There are 10 hidden switches. A switch that is on adds its own fixed numbers to the row, and there is some noise. The rows also spread widely along 10 directions, which tell nothing about the answers.
(in the rows, 128 means zero)
Known rows, each followed by its switches (1 for on, 0 for off):
[114  98 133 132 103 123 109 133 142 152  91 176 124  95 135  87 120 162
 169 136 106 168 115  83 164 145  87 145 144  86] | 1 1 0 0 0 1 1 1 0 1
[148 152 141 140  82 127 128 143 146 135  80 141 137 105 156 170 106 124
 115  99 128 159 156 176 126 127 123 161 151 114] | 1 1 1 0 1 1 0 1 0 1
[138 182 151 135  92 142 111 166 177 100 117 111 128 119 123 170 103 142
 113  87 137 187 118 151 137 117 136 124 166 114] | 1 1 1 1 1 1 0 1 1 0
[133 133 144 149 119 125 154 106 110 161  92 176  96 107 119 109 180  90
 168 156 131 114 169 146 166 114  54 166 108 121] | 1 1 0 1 1 0 1 1 0 0
[128 158 105 168  56 130 153 182 147 111  48 160 156 111 139 163 101 117
 109 103 164 166 103 183 190 148 111 163 102 130] | 1 1 0 0 1 0 1 1 0 0
[132 134 181 105 141 122 134 171 170 143  91 122 112 126 148 162  91 149
 118 113 132 184 144 151 102 148  95 166 137  76] | 0 1 1 1 0 0 0 1 0 0
[153 133 163 119  99 123 100 132 132 155  92 183  96  89 171 103 202 117
 182 134 130 120 137 122 201 148  56 174 139 113] | 1 1 0 1 1 1 1 1 0 0
[152 181 130 125 134 141  89 124 126 118 143 130 121  94 127 100 190 130
 169 115 117 128 116 134 167 118 120 133 160  97] | 1 1 0 0 0 0 1 1 0 1
[127 148 158 109  73 135 139 136 139 114 144 108 173 102 174 103 115  91
 102 138 137 136 201 200 196 132 147 187 182 119] | 1 0 0 0 0 0 0 1 1 0
[148 139 152 144  76 120 101 117 144 134  98 131  96 100 137 138 130 157
 134 114 116 153 136 139 161 115  93 142 144 115] | 1 1 1 1 0 0 1 1 1 1
[108  97 150 141 138 115 180 137 153 132  60 124 137 128 151 152  76 162
 108 135 159 170 125 152 130 152  83 184  73  65] | 1 1 1 0 0 0 0 1 0 0
[125  81  87 175  99 130 154  89 108  79  97 154 158 141 120 128  92 158
 161  99 128 117 116 123  93 119 155 148 114 107] | 0 0 1 1 1 1 0 0 1 1
[ 97  75 123 140  96 118 147 143 147 107  82 154 162 119 151  95  83 177
 134 130 131 165  98 122 167 164 117 175 103  79] | 0 1 0 0 0 0 1 1 1 0
[135  79 132 142 122  99 125 132 138 130  54 192 123 116 167 118 118 159
 174 109 127 147 113 133 105 171  94 184  87  97] | 0 1 1 1 1 0 1 0 1 1
[111 111 116 121 127 138 105 155 116 162 104 190 136  95 121  76 140  95
 180 165 116 158 119  82 163 136  84 139 155 115] | 1 0 1 0 0 0 1 0 0 1
[113  78 126 153 157 162 135 122 128  74 123 106 184 146 129 163  91 192
 143  96 126 127  45  94 117 114 132 126 136  32] | 0 0 0 0 1 1 0 0 0 1
[134 123 141 116 115  93  93 109 160 102 136 133 110  95 149  48 121 191
 177 108 115 177 126 104 140 158 143 165 139  93] | 0 1 1 1 0 0 1 1 1 1
[ 94 125 126 118 175 127 154 126 145 110 173 119 178 110 100  54  88 139
 150 129 114 174 156 106 113 117 149 139 159  65] | 0 1 0 0 1 1 0 0 0 1
[ 97 120 130 123 183 132 121 131 164 111 132 144 131 125 101  91 102 156
 175 126 116 193 100  86  68 140 132 137 138  67] | 1 1 1 0 1 0 0 1 1 0
[132 126 119 171 102 161 153 145 104 163  45 162 110 138 101 200 144 119
 132 135 137 115 102 138 153 100  42 126  99 106] | 1 1 0 0 0 0 1 0 0 0
[113 140 161  92 142 143  79 195 148 171  96 167 140  98 136 141 156 125
 150 138 125 185 102  93 174 158  70 121 177  78] | 0 0 0 0 0 0 0 1 1 1
[129  48  97 138  83 132  71 111 111 126  62 212 125 116 155  91 130 178
 207 125  93 132  79  71 124 161 115 166 133 107] | 0 1 1 0 0 0 0 1 0 1
[116 150 144 113  97 122 133 196 164 119  90 147 144 110 142 125 102 142
 130 110 163 195 115 117 182 169 113 145 139  95] | 0 0 0 1 0 1 0 1 0 0
[150 219 168  91 164 155 100 149 165  98 208  53 119 108 120 109 156 132
 138 110 139 159 140 135 162  91 132 111 191  89] | 1 1 1 1 0 1 0 0 0 0

New rows. What belongs after each?
[135 135 126 138  56 123 107 147 144 138  95 163 127  97 143  96 125 105
 144 132 118 161 134 142 183 129 108 169 153 146] | 1 1 1 0 1 0 1 1 0 0
[118 106 143 112 158 126 133 120 144  98 142 132 144 111 168  65 119 141
 163 144 117 142 123 136 120 145 138 190 132  74] | 1 1 1 0 0 0 1 1 0 0
[134 113 142 126  75 136  99 135 144 133  95 126 140 125 151 145  86 170
 123  97 103 153 145 148 120 131 132 148 164  96] | 0 1 0 0 0 0 0 0 1 1
[106 164 128 110 164 155 135 159 130 138 142 154 146 104 104  78 158  76
 159 169 128 154 151 127 159 119 102 139 164 102] | 1 1 0 0 0 0 0 1 0 0
[118  73 163 137 131 115 151 112 158 106  98  94 141 118 167 128  71 210
 121 119 150 162 110 107 164 135  82 167  97  50] | 1 1 1 1 0 1 0 0 0 1
[107 115 157 125 138 161 108 159 142 167  87 153 109 129  92 154 113 146
 145 141 108 178 102  85 120 116  67 116 159  72] | 1 1 0 0 0 0 0 1 0 0
[157 175 133 107 145 134  84 110 127 124 174 123 104 106 129  60 217 124
 198 121 114 113 126 114 168 120 111 145 156 106] | 0 1 0 0 1 0 1 0 0 0
[109 122 123 148 175 141 174 140 129  84 117 159 185 118 135 127 103 101
 144 130 132 139 138 163  91 120 141 164 131  84] | 1 1 1 1 1 1 0 1 0 1
[130 144  89 160 115 149 147 130 114  94  93 144 166 124 116 152 130 138
 139 113 140 121  96 143 145 110 132 132 125 100] | 0 1 1 0 0 1 0 1 0 1
[121  78 134 166 103 132 149  66 118 127  96 111 124 130 111 133  90 190
 129 123 110 127 132 121 125 101  99 149 115  67] | 1 1 0 0 0 0 0 1 0 1
[106 106 104 144 109 148  88 127 129  93 124 160 158 102 124  66 139 155
 181 128 112 153  71  74 192 127 116 135 153  95] | 1 1 0 0 1 0 0 1 0 1
[ 96 157 133 103 148 141 135 231 159 156  78 223 155  98 132 106 137  72
 170 148 154 203 134 117 153 175  74 136 140 111] | 1 1 0 1 1 1 0 0 1 0
[ 97 137  91 147 107 142 141 176 135 125  70 182 143 118  94 116 105 119
 145 140 145 186  97 113 148 140 109 134 114 120] | 1 1 1 0 0 0 0 1 0 0
[110 129 115 131 101 145 129 168 147  99 112 163 177 113 142  98  98 104
 141 126 126 165 127 148 147 143 146 164 162 111] | 1 1 0 0 1 0 0 1 0 0
[130 109 150 140 150 156 118  95 130  90 158  81 155 123 138 144 109 165
 125 126  94 113  96 140 125  79 129 147 164  58] | 1 1 1 0 0 0 1 1 0 1
[126 100  99 144 143 144  99 137 120 108  97 207 112 123 120  68 164 143
 228 123 115 136  61  65 121 150  96 144 118  95] | 1 1 0 1 1 0 1 0 0 0
[122  76 159 122 122 131 141 131 148  92 126 127 162 124 182  97  74 130
 134 127 119 144 155 160 125 138 136 206 141  92] | 1 1 1 1 1 0 0 0 0 0
[140 179  88 143 121 133 105  97 124 123 137 145  86 118  69  77 167 124
 196 115 117 155 129  97 106 104 139 119 146 137] | 1 1 1 0 1 0 0 1 0 0
[103  95 138 160 126 186 168 179 111 116  73 187 200 139 133 201 100  48
 113 156 114 104 131 193 123  96  97 166 159 104] | 1 1 0 1 1 0 0 1 0 0
[149 129 114 155  69 149  70  96 112 116 121 130  92 118  93 131 138 158
 168 104 101 132 101  82 142  90 119 109 176 125] | 1 0 1 1 0 0 0 1 0 1
[125  82 156 129  91 129 120 108 136 117 120 105 145 123 159 123 104 155
 128 130 118 131 124 124 169 120 112 180 152  93] | 0 0 1 0 1 0 0 1 0 0
[138 118 108 145 154 172 125 134 109 106  85 151 139 142 139 165 161 138
 167 124 141  99  61 130 120 124  96 150 103  84] | 1 1 1 0 0 0 0 0 0 0
[118 151 121 125 158 128 154 140 150 105 127 123 146 123 125 106 123 163
 147 112 147 157 111 132 125 142 133 139 109  71] | 0 1 0 0 0 1 1 0 1 0
[137  64 148 132 106 133 106  87 111 112 103 156 125 113 176 101 136 156
 178 124 104 101 133 117 137 145 113 187 147  83] | 1 0 0 1 0 0 0 1 0 1
[151 111 156 118  80 130  74 124 112 198  93 190  89  95 148  99 172 100
 182 134  92 136 166 105 155 135  68 159 177 126] | 1 0 0 0 1 0 1 0 0 1
[144 135 148 121 126 140  93 175 139 142 101 178 133 102 151 142 153 113
 164 119 110 141 109 121 143 128  83 145 165 106] | 0 1 1 1 1 1 1 0 0 1
[102 133  53 165  99 149 141 169 119  82  66 210 157 140  81 123 110 139
 183 103 148 165  68  89 112 158 156 113 119 120] | 0 0 0 1 0 1 0 1 1 0
[126  83 134 136  98 143  91 123 109 167  73 209 101 109 128 111 136 113
 183 152  84 136 145  98 117 126  75 154 162 120] | 1 1 1 1 0 0 0 1 0 1
[124 168  90 113 132 143 105 167 122 143 106 208 123 108 105  79 177 103
 204 130 121 159 126  95 120 157 123 133 155 116] | 0 1 0 0 0 1 0 1 0 0
[116  62 114 163 106 175 157 101  78  85 103 157 182 142 144 148 135 105
 145 159 109  45 123 160 152  87 112 177 141 100] | 0 1 0 1 0 0 0 1 0 0
[121 122 107 174 127 151 130 148 121  91  91 170 153 120 111 145 126 136
 160 112 121 138  67 123 142 115 110 126 127  90] | 1 1 0 1 1 0 1 1 0 1
[115 102 115 148  99 169 121 168 132  81  96 179 177 130 142 143  90  96
 148 125 106 136 100 151 112 119 145 162 167 120] | 1 1 1 1 1 0 0 1 0 0
[119 128 120 129 130 165 101 188 133 106  95 199 154 129 129 143 119  80
 173 121 116 156  97 121  92 142 138 147 181 121] | 1 0 1 1 1 0 0 1 0 0
[112 101 124 145 114 163 111  91 136  85 163  99 160 124 121  94 132 167
 147 139 115 121  85  87 189  83 112 125 156  93] | 1 1 1 0 1 1 0 0 1 0
[114 121 107 146 159 138 115 138 138  86 100 156 156 108 138  97 159 173
 184 113 152 154  39  86 182 156  97 144  98  60] | 1 1 0 0 1 0 0 1 0 1
[117 133 138 152 103 144 142 138 140 143 113 115 128 130  87 154  92 138
 122 117 124 162 113 104 147  96  89 110 147  92] | 1 0 0 0 1 1 1 0 0 0
[113 146 126 147 129 127 128 177 146 125  90 180 143 101 113 117 116 116
 156 116 127 185 103 123 146 139 102 136 137  98] | 1 1 0 1 1 0 1 1 0 1
[114  81 103 162  82 157 103 137 111 124  70 194 162 110 136 130 133 119
 159 147 113 126  79 109 181 117  87 153 144 116] | 1 1 1 0 1 0 0 1 0 1
[144 164  93 137  77 130  84 150 140 147  77 194  81 114  88 114 121 149
 187  87 115 196 134  92  80 143 126 100 151 140] | 1 1 1 1 0 1 0 0 1 1
[131 144 135 132 154 128 117 124 145  81 140  96 157 115 136 118 138 180
 149  85 139 147  79 114 155 136 140 141 134  58] | 0 0 0 0 1 0 0 1 0 1
[161 216 101 140 110 118 134 111 111 165 119 148  80 101  82  93 180  99
 166 114 128 144 189 158 124 109 112 121 133 142] | 1 1 0 0 0 0 1 0 0 1
[114 145  71 185 106 156 185 156 105 115  36 190 180 124 113 201 125  98
 120 130 164 125 107 178 142 117 103 132  90 123] | 1 1 1 0 0 1 0 1 1 1
[121 102 112 150  93 151 109 137 140  65  96 152 148 138 141 129  97 177
 161  98 121 141  76 124 118 144 150 149 135  90] | 1 1 0 1 0 0 0 1 1 0
[136  97  93 133  74 145  83 174 139  88  75 177 153 126 173 110 119 162
 173 102 128 144  42 111 161 163 135 166 129 117] | 0 1 1 0 0 0 1 0 0 0
[135 115 130 147 116 147  96 127 125 133  61 164  86 134 119 162 182 186
 182 117 137 126  54  82 170 140  49 123  99  84] | 0 1 0 1 0 0 0 1 1 0
[130 148  97 139 165 137 147 166 114 107  85 170 161 111 134 121 173 109
 169 136 169 129  95 139 166 144  86 148  88 102] | 0 1 1 1 0 0 0 0 0 1
[115 167 123 136  85 125 125 157 175 113 124  92 128 118  93 116  60 164
 109 103 136 223 120 119 146 117 142 121 150 111] | 1 1 1 0 0 0 0 1 0 0
[122 151 117 118 120 156 101 201 144 113  84 181 153 117 148 138 136 118
 160 115 135 168  83 134 146 164 122 148 151 100] | 1 1 0 0 0 0 0 1 0 0
[134 149 151 138 128 113 153 108 131 141 114  97 133 112 116 142 131 137
 118 115 146 146 156 153 160 114  98 147 124  84] | 0 0 0 0 1 0 0 1 0 1
[155  95 151 120 125 139  60 108 142 108 120 121  92 126 158 124 120 209
 180  87  98 144  80  86  96 134 117 143 153  70] | 1 1 1 1 0 0 0 0 0 1
[120 117 137 131 135 112 168 138 132 129  84 160 133 118 146 108 119 119
 143 145 146 147 163 159 129 150 101 189 101 101] | 0 1 1 1 0 0 0 1 0 0
[152  63 136 145  63 153  77 128 120  92 106 142 134 142 166 147 100 158
 160  95  88 102  71 110 128 119 134 164 174 113] | 0 0 1 1 1 0 1 0 0 0
[136  89 129 154  73 150 122  82 105  92 121 128 151 120 162 115 137 146
 143 126 116  83 149 162 182  99 116 167 143 109] | 1 1 0 1 0 0 0 0 1 1
[139  76 118 146  95 174  95 134 102 113  70 186 134 159 140 184 137 151
 179 105 105  92  80 104  90 132 111 132 156  94] | 0 0 0 1 0 1 0 0 1 0
[117 121 135 155 138 151 147 129 127 113 106 134 150 136 112 172 112 116
 132 126 119 136 106 147  97 107 121 143 138  96] | 1 0 1 0 1 0 1 1 1 0
[113 179 131 144 137 128 156 134 145 124 131 124 116 109  81 105 151 138
 145 138 149 163 129 112 186 108  82 110 120  95] | 1 1 0 1 0 1 1 1 1 0
[114 162 123 143  72 137 128 162 143  96 117 138 153  98 127 106 137 127
 133 127 161 160 107 125 241 133 113 128 143 124] | 1 0 0 1 0 1 1 1 1 0
[145 142 139 102 128 144  91 125 125 127 125 157 118 110 164 107 175 109
 179 130 122 124 143 139 123 151 135 168 168 113] | 1 0 1 0 0 0 0 1 1 0
[117 141  91 137 148 137 106 176 140 102  74 196 159 116 125 137 156 165
 186  90 154 174  39  78 134 181 124 122 119  75] | 0 0 0 0 1 1 0 1 1 1
[152 145 161 115 103 125  28 151 162 163 100 151  56  91 125 107 165 191
 190 109 107 197  69  44 176 139  57 112 165  98] | 1 1 1 1 0 0 1 1 0 1
[136 154 117 137 137 141 163 160 123 133  93 164 165 114 138 153 120  83
 129 125 133 132 154 187 100 126 127 153 137 107] | 1 1 1 0 0 1 1 0 0 1
[145 145 120 125 119 138  95 125 131  89 128 155 115 112 146  92 195 162
 196 111 128 114  86 105 168 144 121 143 138  96] | 0 1 0 1 0 1 1 1 1 0
[140 122 115 149 157 156 116 106 124  54 158 103 162 139 126 128 125 159
 158  96 112 104  82 130 106  93 154 138 150  77] | 0 1 1 1 1 0 0 0 0 1
[126 146 147 124 127 153 136 177 153  97 106 108 173 130 155 174 107 140
 103 111 144 147 105 176 152 133 128 161 148  75] | 0 1 0 0 0 0 0 1 0 0
[115  99 102 166  88 123 136 172 138 115  26 205 150 110 141 142  88 135
 151 112 150 180  91 131 141 165  99 162  98 119] | 1 1 1 1 1 0 0 1 0 1
[108  33 159 152 137 176 115  92  93 132 113 154 139 140 122 146 139 114
 164 176  84  80  97  80 142  77  56 152 164  80] | 1 0 1 1 1 0 0 1 0 0
[132 114 135 149 143 140 146 124 116 116 119 125 163 130 128 157 107 124
 132 106 109 117 127 155  94 108 132 152 147  73] | 0 0 0 0 1 0 1 0 0 1
[136 181  77 138  60 117 112 195 149 162  19 205  96 118 108 148 134 145
 166  90 169 207  99 112 138 180  95 117  93 152] | 0 1 1 0 0 1 0 0 1 0
[123 157 134 124 151 151 150 137 110 104 148 158 159 103 141 101 186  71
 167 157 141  98 149 157 170 121 119 156 156 105] | 1 0 0 1 0 1 1 1 1 0
[128 134 188  97 173 114  96 112 165 101 178  89 127  92 154  56 149 176
 171 114 131 172 119  86 188 143 110 153 160  53] | 1 0 0 1 1 0 0 1 0 1
[132 113 145 128 123 122 112  93 134 126 140 108 113 117 129  96 149 167
 162 122 124 133 112  87 159 120 100 143 136  88] | 0 0 1 0 1 1 1 0 1 0
[103 122 104 145 137 134 149 148 132  93 115 157 163 128 108  94 119 120
 161 125 148 151 117 119 141 140 131 142 119 103] | 0 0 0 1 1 0 0 0 1 0
[144 155 137 155  94 123 146 160 134 145  66 161 126 110 129 162 120 102
 126 106 137 152 159 180 144 124  85 148 122 121] | 1 1 0 1 1 0 1 0 0 1
[128 124 167 131 198 127 136 102 149 106 148 117 129 114 128 121 137 153
 157 125 112 141 119 132  98 112 105 151 128  55] | 1 1 1 1 1 0 1 1 1 1
[130 165 131 126 110 135 124 176 147 129  84 147 154 106 141 148 124 130
 126 108 145 167 126 162 156 149 120 149 142  96] | 0 1 0 0 0 0 0 1 0 1
